The first 10 rows are patterns. Each new row is the sum of 3 different patterns, raised or lowered, with some noise. Before adding, each is slid sideways (what falls off one end comes back at the other) and multiplied by a number that may be negative. Names go in the order of the patterns.
Some rows, each with the names of its patterns after it:
9  6  -7  -4  -7  -4  -13  0  -7  -8  15  5  -9  -3  -7  11  2  3  -3  -4  -1  -1  1  6  -6  12  -3  -16  -16  3  2  6  -1  6  1  11  -11  -3 -> Z_859
-6  -18  4  3  -6  -12  -8  -6  0  17  -14  -4  -6  -16  2  -4  8  -10  -4  -2  8  6  -2  10  22  4  -2  14  -7  5  -12  3  -5  -1  -3  -3  -7  -18 -> Z_306
-9  -16  -6  -5  5  -2  -10  8  -1  13  -3  -18  -3  18  9  -4  9  13  -8  -3  -15  2  9  -9  -12  5  1  -9  -2  0  4  -7  5  -11  8  1  -12  -7 -> Z_936
-14  2  21  9  -5  -3  -16  -7  -1  17  -5  17  5  12  -14  -13  4  18  12  -3  4  16  10  -3  -12  3  -9  -9  -5  -2  -6  11  -5  1  1  13  3  11 -> Z_147
-8  9  -2  15  8  4  -11  -11  0  15  -1  3  -4  18  -9  -2  -9  -28  -3  -3  5  1  9  0  6  10  -3  -4  -12  -2  -4  -1  4  6  -8  9  -4  -4 -> Z_34
11  -6  -4  14  4  10  -8  5  -2  -4  18  12  0  2  0  -6  3  -7  -3  1  14  13  6  19  -2  -5  3  14  6  -26  5  6  7  17  -5  2  -4  -10 -> Z_442
10  1  10  8  6  0  6  -18  -11  15  16  -11  9  3  -7  -7  5  -7  13  1  16  -8  -12  3  14  -9  12  -6  15  -7  11  3  9  13  -9  -15  -4  0 -> Z_266
6  -1  9  -4  -8  7  10  -2  8  -3  -1  4  4  20  -11  1  -15  -4  5  6  9  -10  -7  7  -15  3  4  2  -10  -4  -3  -9  -12  -17  13  0  12  -10 -> Z_33
-2  -8  9  9  7  5  9  -8  9  -1  9  9  -18  1  -12  -5  7  14  -8  0  4  -5  8  4  -11  0  -6  14  2  -3  5  -16  5  0  -4  2  4  -21 -> Z_819
11  8  6  10  2  -5  -3  -1  -10  -1  1  24  -1  -11  3  -15  -11  10  -8  -3  -2  -4  -7  3  -7  -6  4  7  0  3  -5  2  28  4  -10  -2  0  6 -> Z_205

New rows, each followed by the names of its patterns:
-2  -6  -21  -29  -3  -29  -14  -19  -2  -26  -11  -26  -31  -17  -1  -13  -1  -23  -21  0  0  -20  -19  -36  -18  -17  6  -22  0  -9  2  -34  -28  -20  4  -13  -10  -11 -> Z_859 Z_147 Z_34
10  29  -13  6  34  43  15  2  5  2  9  17  -14  18  24  29  43  14  34  -2  31  -8  14  29  16  -6  12  4  16  24  38  9  33  19  25  4  12  35 -> Z_147 Z_34 Z_819
-3  -4  9  21  8  11  -2  2  0  -6  13  -12  5  12  12  9  2  -15  1  9  17  -5  -6  -16  16  16  -5  -10  8  -11  13  27  0  20  -3  17  -19  -3 -> Z_34 Z_442 Z_266
13  -1  -6  -11  18  0  -16  19  -4  -10  7  -7  -6  11  -15  0  -12  18  5  -6  -13  7  -4  9  -26  8  10  -1  -11  -16  5  11  3  -12  -23  13  -4  -1 -> Z_306 Z_266 Z_205
-35  -23  3  -15  5  -3  -8  -30  -15  -38  -13  -16  8  7  -21  -42  -26  -14  -19  -33  -12  -14  1  14  1  1  -10  -3  -16  -18  -7  -31  -13  -15  -3  -16  -4  -16 -> Z_859 Z_147 Z_34
11  -17  11  33  11  27  4  -7  10  7  8  10  7  -2  14  14  4  15  4  9  -3  10  -7  7  6  0  -5  -12  -21  4  -3  -5  10  14  7  -5  20  14 -> Z_306 Z_147 Z_205
1  -22  -11  -26  -20  -31  -43  7  -17  -1  -16  -14  -27  -11  -27  -23  6  -5  -9  -7  -17  -14  -16  0  6  -23  -34  -15  -8  -5  11  7  -17  -24  -5  -24  -10  -19 -> Z_306 Z_442 Z_33
25  10  12  4  29  8  37  35  -9  26  4  13  23  30  15  -30  16  -15  9  1  21  26  -1  -25  6  4  4  27  -5  20  7  -2  21  12  42  16  13  4 -> Z_306 Z_147 Z_442
19  8  9  29  1  11  23  19  -1  17  -3  -16  -8  22  22  13  -17  14  -5  29  -13  10  14  20  26  11  20  -7  -4  -2  -8  -1  11  24  -3  17  5  29 -> Z_859 Z_306 Z_34
-19  -19  -12  -25  -15  -8  5  -2  7  -20  -5  10  -1  -23  -18  -16  -4  2  -3  -8  -7  -7  -14  -13  -19  -17  -23  5  12  1  -22  -15  -25  -15  4  -10  -16  9 -> Z_34 Z_33 Z_205
26  7  -4  9  4  24  -8  22  7  20  43  20  25  6  4  -9  26  9  -13  23  11  21  14  14  11  0  -8  16  -3  2  4  13  7  -7  4  -6  9  25 -> Z_306 Z_34 Z_442
0  1  6  7  2  3  11  -5  14  -17  15  29  16  -4  -3  22  8  -3  -12  -12  6  1  2  7  19  -1  -2  -8  15  2  36  24  -3  17  24  28  7  15 -> Z_306 Z_147 Z_205
-3  -1  -2  4  7  8  -10  -4  7  13  -14  12  10  1  -4  -4  -1  -7  -8  -9  -1  7  -8  -9  2  10  -7  -24  10  22  2  8  11  2  10  -4  -3  8 -> Z_859 Z_936 Z_205
-27  -18  7  1  2  18  4  -25  -15  -12  13  0  -4  -4  16  -11  -5  -19  -27  -12  -12  1  -14  9  -6  -12  -14  -17  -33  -15  -8  -7  -14  -15  3  -11  25  -21 -> Z_306 Z_936 Z_34
-9  34  10  33  11  14  1  10  14  19  19  21  15  34  12  33  13  0  17  26  39  10  5  10  17  11  36  12  26  12  -2  7  2  5  39  22  10  4 -> Z_859 Z_33 Z_819
13  -3  -21  -24  4  -20  -9  -16  -23  -21  9  -17  -25  -15  -10  -10  -5  -25  -10  19  10  -14  -6  -28  -17  -34  7  2  8  5  17  -32  -15  -7  15  4  4  -1 -> Z_147 Z_34 Z_205
17  3  6  23  18  38  28  29  26  -1  1  7  8  3  30  22  22  19  5  5  7  2  12  17  14  3  -4  24  18  23  15  16  14  18  32  -3  2  35 -> Z_859 Z_34 Z_33
-8  -2  -27  -14  -19  -23  -16  5  6  -19  -6  0  2  -10  -1  21  8  14  8  -15  -11  7  -9  8  -14  -10  -4  2  -9  -20  -10  -20  -4  1  -37  -14  11  6 -> Z_859 Z_306 Z_205
-6  6  -18  9  -4  14  17  8  13  -11  -38  3  7  19  4  14  1  20  11  7  -3  17  17  21  9  2  6  -12  -3  6  -4  -1  -2  18  -17  -12  -11  12 -> Z_306 Z_266 Z_205
6  1  22  10  16  -3  1  19  25  2  8  11  9  21  16  16  7  6  -9  16  24  16  14  14  14  11  8  17  10  -6  8  -8  16  14  4  2  -1  16 -> Z_936 Z_33 Z_819
-5  8  -21  3  -9  -30  -3  -1  -3  -3  -10  -6  -31  -13  -26  -19  -2  11  -18  2  -31  -8  -6  10  -18  -19  -14  8  15  15  -4  -31  -14  -36  -7  -15  -10  -5 -> Z_34 Z_442 Z_819
15  34  13  4  -7  4  31  18  31  17  2  18  13  10  14  26  19  24  7  4  12  21  14  14  20  -2  17  20  14  21  16  5  17  2  3  -4  16  13 -> Z_859 Z_33 Z_205
8  14  -5  14  -6  0  16  21  3  -6  4  -19  11  1  -1  0  15  -1  7  25  0  4  5  11  16  -23  18  4  13  24  -7  10  -8  -2  30  10  -3  24 -> Z_306 Z_442 Z_819
15  -31  4  16  3  0  6  -9  -14  -14  -22  10  11  18  -5  8  4  6  -4  12  18  5  1  12  -13  17  -7  15  3  24  2  5  35  23  13  10  13  -6 -> Z_306 Z_819 Z_205
9  -1  12  34  5  -18  15  -11  -12  -6  9  15  -5  -9  1  -3  -5  -27  -20  4  11  27  -5  1  -5  3  7  -9  -20  -23  -2  16  -3  13  -3  -8  -12  6 -> Z_306 Z_34 Z_266
3  37  16  -1  10  8  -3  8  30  -9  17  13  19  -7  -10  2  19  23  12  17  31  16  -1  -5  1  3  4  13  -6  1  23  1  -8  -1  10  10  8  -10 -> Z_859 Z_936 Z_147
-15  0  0  10  -24  -6  -26  -5  -39  -15  -13  11  -10  -10  -30  -24  -25  3  -19  -7  -20  -9  -17  -26  -6  -22  -29  -15  -24  7  -7  -13  3  -5  -11  -26  -27  -16 -> Z_34 Z_266 Z_33
-14  0  -10  29  -25  -10  -25  -22  -2  -20  -1  19  5  1  -32  -10  -18  -28  3  3  0  7  -11  -26  -29  -13  -15  -13  11  6  -11  10  -22  -21  -24  13  12  -40 -> Z_442 Z_266 Z_205
-4  -5  15  -3  21  12  28  3  13  9  27  21  21  9  24  1  21  12  20  22  21  -2  13  11  24  -7  9  19  47  14  3  3  -1  19  31  -11  14  3 -> Z_147 Z_266 Z_205
12  2  19  21  29  19  13  15  32  10  -8  10  3  -12  21  31  -2  -7  -3  39  18  24  -9  6  12  37  16  12  17  12  20  9  5  11  27  -3  33  3 -> Z_442 Z_33 Z_819
-2  -24  -11  12  -25  -12  0  5  -18  -5  -23  -26  -2  -20  -11  -8  -6  -9  -3  1  -8  5  -5  -14  1  -7  -12  4  8  12  -3  -2  -4  -7  -10  -14  4  6 -> Z_936 Z_34 Z_205
-19  2  2  0  -6  14  -3  -5  3  12  1  10  -16  -10  30  2  4  0  -32  -21  -9  21  0  10  3  4  -8  -31  -16  19  14  -21  3  4  11  -19  -14  -8 -> Z_859 Z_306 Z_147
-29  -15  -27  -25  -26  -12  -18  -13  7  -12  -21  -6  -24  -5  -17  -14  -19  -28  -3  -9  -7  -1  -20  -11  -24  -10  -19  -4  6  -8  -23  -18  -6  7  -19  -7  -2  14 -> Z_859 Z_34 Z_33
17  -3  -24  -14  -8  -7  1  -1  -11  14  -6  11  -17  -32  -7  -11  3  10  -15  3  -27  24  -4  -4  3  -20  -29  -11  -7  17  -5  12  8  -1  -11  -1  -14  -9 -> Z_442 Z_266 Z_819
2  10  28  23  14  18  2  22  25  19  30  28  13  13  47  29  17  4  1  20  0  6  -2  28  20  31  -11  8  16  25  13  20  20  41  35  11  28  21 -> Z_306 Z_936 Z_147
9  -8  -6  1  -1  -20  -11  -12  -4  18  4  4  10  -16  9  -4  5  15  -5  -11  -10  -5  0  -2  13  -26  -12  -1  2  22  18  8  -7  7  -24  -10  -21  14 -> Z_147 Z_266 Z_33
-3  0  21  24  11  6  8  -25  20  -7  15  -9  28  25  7  1  16  -8  7  -3  11  -2  -3  16  -9  35  24  8  -2  3  12  20  5  18  -1  -7  25  41 -> Z_34 Z_266 Z_33
24  28  21  7  12  15  1  18  20  19  6  0  7  23  13  -5  13  9  12  47  24  20  -1  20  -3  18  -6  13  32  19  8  5  15  10  -7  5  15  12 -> Z_859 Z_147 Z_34
-11  -4  -15  2  -1  -18  5  -1  -3  -1  -17  -4  -11  -5  11  -8  -1  -6  -7  -6  11  -10  -31  0  2  15  7  -17  -1  -25  -10  -21  -7  -3  20  17  3  -9 -> Z_34 Z_442 Z_819
-36  -3  -9  -19  -9  -15  -29  -12  -19  -11  -15  -16  -16  -6  -6  -10  -31  -12  24  -20  -17  -16  -17  -7  -5  -22  -3  -9  -15  -13  -14  -19  -24  -11  -6  -6  -16  -17 -> Z_936 Z_442 Z_819
7  8  10  -4  6  41  34  15  31  -11  4  -2  19  6  2  10  5  12  28  11  18  -2  10  16  18  11  5  11  14  5  18  -6  3  25  8  10  5  15 -> Z_859 Z_442 Z_819
-18  7  -13  -4  -21  -18  -15  -16  2  -17  -2  -15  -17  -5  -26  -14  4  -10  -12  -6  -22  -8  -26  -8  -5  -20  -3  -5  -3  -22  0  -15  -15  -5  -15  -17  -2  -21 -> Z_306 Z_936 Z_33
-24  -20  -1  5  -28  -21  -25  -24  -22  -4  -13  -22  -22  -1  -23  -2  -25  -3  -13  -10  8  -7  -15  -6  -15  -15  -19  -1  -17  -24  -15  4  2  -12  -12  -18  -8  -3 -> Z_859 Z_34 Z_33
-23  13  -14  -21  -9  -14  -9  -16  -5  -8  -17  0  -5  -24  -17  -11  0  -18  -14  -16  -22  -18  1  -11  -17  3  -19  -12  -21  -6  -14  -14  9  -19  -3  -9  -9  -39 -> Z_34 Z_442 Z_266
21  12  10  10  14  29  6  -4  5  -12  7  2  15  2  9  11  17  4  24  7  21  -8  10  30  -1  -3  -5  -3  14  13  5  0  26  5  0  -5  -5  8 -> Z_936 Z_147 Z_442
-18  22  -30  -6  -14  -17  -15  -26  -32  2  -17  -7  -29  -27  11  -18  9  -10  -41  -19  10  1  -19  13  -4  -15  -11  -23  12  -9  -26  -23  -23  1  -25  0  -10  4 -> Z_936 Z_147 Z_819
-17  -17  -10  0  -8  28  -10  -2  9  -3  15  -9  -7  -19  -3  -2  -11  8  -7  -7  -15  -9  0  4  -38  -30  8  10  -11  -10  -6  -10  -29  6  -24  20  -10  -4 -> Z_306 Z_936 Z_266
-1  -3  -26  -32  -22  -5  24  -9  -13  2  4  -20  3  -35  -30  9  7  -21  9  -15  -14  -9  -6  -15  3  -5  7  9  -12  -21  -2  -15  10  -1  17  -11  16  -2 -> Z_442 Z_266 Z_205
6  -10  -26  5  13  -31  6  -17  8  -19  16  12  6  -7  15  -5  5  -1  -12  -10  6  3  -16  12  33  -14  8  -11  -6  9  -12  1  0  -3  25  16  -31  -24 -> Z_306 Z_442 Z_266
1  -4  0  -5  -16  -16  -17  7  -1  7  -19  -18  -12  -10  9  -10  -5  -4  4  -1  -21  -13  3  -3  6  1  11  -10  5  -30  -7  -19  -6  20  -6  -8  9  -14 -> Z_34 Z_266 Z_819
15  -13  -9  4  -11  -2  -2  8  -18  7  11  21  -4  -4  5  16  10  -7  3  6  5  -18  10  2  9  -4  -5  0  -16  -3  -3  -11  -1  -6  -14  12  -12  5 -> Z_859 Z_306 Z_819
0  13  6  26  -2  26  7  -16  2  20  27  39  11  9  21  12  1  -2  28  17  9  14  7  4  -32  8  -1  6  41  20  -11  10  4  26  35  10  4  10 -> Z_859 Z_306 Z_205
13  -2  2  10  6  7  9  11  15  -8  9  -7  6  -3  4  3  -9  9  3  -2  4  -6  0  3  -6  1  -13  5  -4  16  14  5  0  -14  10  22  -8  21 -> Z_859 Z_33 Z_205
11  26  41  25  12  28  -5  6  18  19  4  31  25  5  2  -3  4  1  18  18  8  -2  1  15  13  37  3  22  13  10  22  23  19  -7  4  11  24  19 -> Z_859 Z_306 Z_266
30  14  21  14  2  6  43  9  24  22  30  9  10  11  -7  14  1  9  14  10  -4  16  8  -3  17  -2  20  2  12  12  15  3  24  25  15  19  23  7 -> Z_306 Z_34 Z_205
-2  14  28  21  15  39  11  10  -11  5  28  26  22  10  21  17  14  18  14  8  1  10  7  10  10  2  19  31  12  19  19  0  5  47  21  21  0  4 -> Z_147 Z_34 Z_266
5  8  -4  1  -16  -11  -2  12  18  12  -11  0  7  -7  -8  -11  3  36  10  -1  6  11  2  4  16  16  6  4  6  6  -7  2  15  7  4  15  -18  10 -> Z_936 Z_266 Z_205
11  -18  4  -21  -19  -22  -4  -4  -1  -11  14  -9  -13  -30  -1  -20  8  12  -10  -34  -12  -22  -7  -31  -4  2  -1  -6  8  -11  4  -28  8  -25  1  -8  -22  -3 -> Z_147 Z_442 Z_266
-12  -30  -12  -11  -22  1  -14  -6  -7  -39  -31  -11  -10  -1  -28  -9  -18  1  -8  -29  12  -14  -24  7  -5  -2  -17  -9  -11  -11  -14  -23  -28  -13  14  7  -11  -2 -> Z_936 Z_34 Z_266
